The same things were measured in two ways. Each way mixes the same 5 hidden numbers, adds some noise and spreads widely along 3 directions of its own, which tell nothing about the thing.
In the rows, 128 means zero.
Some things both ways: the first way, then the second way.
[134  86 125 134 142 137 146 111 128 132 154]
[136 105 116 137 123 125 149 173 134 121]

[132 104 118 160 109 123 146 139 140 154  94]
[120 116 122 130 141 123 156 139 105 127]

[106 115 125 118 124 118 142 130 125  74 118]
[142  48 126 152 148 104 116 129 111  99]

[127 103 121 128 120 125 126 105 119 113 132]
[129 117 125 131 134 118 153 146 121 124]

[129 133 120 106 142 121 126  89 120 112 118]
[115  94 137 111 156  81 116 128 145 140]

[151  94 118 145 118 142 150 125 137 126  94]
[129 115 131 113 165  97 161 142 115 129]

[ 85 183 146  99 135 106 151 161 131  90  95]
[118   4 127 150 174  86  53  85  84 107]

[105 122 119 125 104 122  85  91  89  66 172]
[160  84 134 143 146 124 136 107 140  95]

[139 136 125 122 126 151 134 117 123 154 117]
[109 132 131  97 158 102 127 129 127 158]

[109 127 110 132 131 115 116  97 122 157 135]
[116 116 123 135 122 153 153 137 134 122]

[139 141 134 111 140 124 157 131 143  90  69]
[111  81 140  94 186  50  97 121 114 151]

[157 113 134 149 164 150 147 113 133 175 157]
[134 150 118  99 140 160 161 176 141 148]

[107 124 110 124 149 124 129  97 129 148 135]
[112 106 125 105 149 118 126 135 139 147]

[139  72 121 143 118 148 146 119 124 135 146]
[144 111 116 148 125 147 180 170 118 103]

[119 169  93  96  87 148 105  87 115 151  49]
[100 116 147 121 133  96 126 105 178 139]

[101  80 100 145 114 107 151 128 145 153 103]
[117  85 113 171 102 130 156 166 110 110]

[130 158 125 103 142 141 102  83 100 122 144]
[133 120 134 105 138 121 118 136 173 144]

[128  87 110 136 133  81 135  98 131 146 119]
[ 99  90 125 148 125  86 160 138 111 124]

Other things, the second way, with their names:
(440): [135  92 113 157 124 139 139 161 109 112]
(441): [122 103 107 134 134 183 142 143 113 124]
(536): [121  64 142 103 188  67 105 104 119 131]
(490): [129 108 129 111 152 104 130 152 135 141]
(446): [146  91 121 151 151 138 156 150  96  98]
(158): [ 93 168 133 109 109 125 115 141 173 177]
(182): [ 98 132 129  67 200 137 185 116  93 156]
(129): [107 119 123 122 150 138 141 121 108 137]
(19): [141 143 119 136 103 148 153 162 156 129]
(482): [125 136 118 125 144 158 153 142 104 134]
(2): [125 126 119 127 126 151 160 156 126 132]
(392): [122 105 112 140 162 151 154 161  61 124]
(251): [100 157 120  78 180 167 148 151  93 170]
(414): [102 151 114 124 118 134 117 157 113 167]
(249): [113  99 130 124 125  67 126 169 148 146]
(240): [113 134 114 124 134 187 158 142 115 134]
(312): [121  94 126 119 151 144 143 122 136 123]
(488): [113  96 120 132 133 117 127 142 123 137]
(300): [128  93 118 174  87 119 115 140 146 113]
(9): [154  98 122 127 146 126 106 171 137 126]
(83): [114 110 121 120 148 146 158 153 107 133]
(290): [165 108 116 107 148 155 118 172 149 129]
(473): [119 142 125  99 175 153 131 136 103 151]
(162): [ 98  88 121 123 151 118 141 110  99 133]
(18): [108 110 121 137 144 127 154 136  82 129]
(132): [130  89 153  93 169  95 115 108 187 129]
(173): [109 183 118  81 145 150 138 176 128 184]
(60): [137 142 145  82 167 129 144 153 177 143]
(328): [142 114 120 150  98 107 104 160 156 135]
(17): [148  70 112 129 175 141  97 130  79 118]
(535): [136 148 117 125 134 173 163 168 115 133]
(357): [114 109 116 160 107  87 136 145 113 132]
(326): [145 139 119 129 124 173 157 171 152 123]
(236): [138  88 119 138 154 172 154 127 106 105]
(431): [136 158 111 137 116 166 149 188 117 139]
(325): [116 122 114 152 101 133 131 178 129 138]
(302): [145  97 118 142 126 159 147 147 132 104]
(248): [ 96 113 116 143  98 102 102 128 126 156]
(227): [172 101 133 102 137 134  99 151 208 127]
(245): [147  88 127 141 132 102 136 160 141 115]
(361): [107 127 141 122 106 135 128 121 203 140]
(368): [112 145 111 124 135 151 123 137  99 158]
(163): [132 184 113 142  75 178 142 188 167 148]
(380): [121 137 117 137 109 147 173 177 131 133]

Some of these things the first way, each followed by its name:
[137 117 131 139 156 131 159 128 144 168 124] : (83)
[128 156 132 139 169 130 168 143 156 173  94] : (251)
[ 68 105  90 122  70 131 111 111 105 133 121] : (300)
[ 97 124 112 130 105 146 150 146 137 186 100] : (414)
[133 123 126  94 151 141 141  97 120  99 126] : (490)
[104 117 120  92 145 133 136  99 117 126 146] : (488)
[133 189 105  92 115 156  91  72 101 185 103] : (361)
[130 155 132 124 170 130  84  66  93  91 199] : (227)
[158 158 130  90 161 154 117  74 109  92 126] : (60)
[110 117 118 154 134 107 121 113 125 133 150] : (302)
[140 149 132 101 137 176 139 108 115 159 134] : (312)
[143 131 130 124 128 170 136 117 119 157 135] : (326)
[130 133 133  95 169 151 146 103 122 153 156] : (173)
[134 184 116  93 109 165 117 103 111 200  93] : (158)
[173 123 143 122 176 169 154 106 129 184 159] : (182)
[109 123 121 117 135  97 137 116 128 137 119] : (325)
[101 105 130 149 157  71 168 151 158 103 103] : (392)
[119 114 128 114 127 118 150 127 127 131 115] : (18)
[151 182 121  90 128 172 112  89 112 112  86] : (132)
[122  99 114 158 131  90 133 113 136  89 107] : (245)
[131 107 124 125 145 136 131  98 114 153 167] : (2)
[ 84 121  93 124 101 139 109 100 115 165 130] : (163)
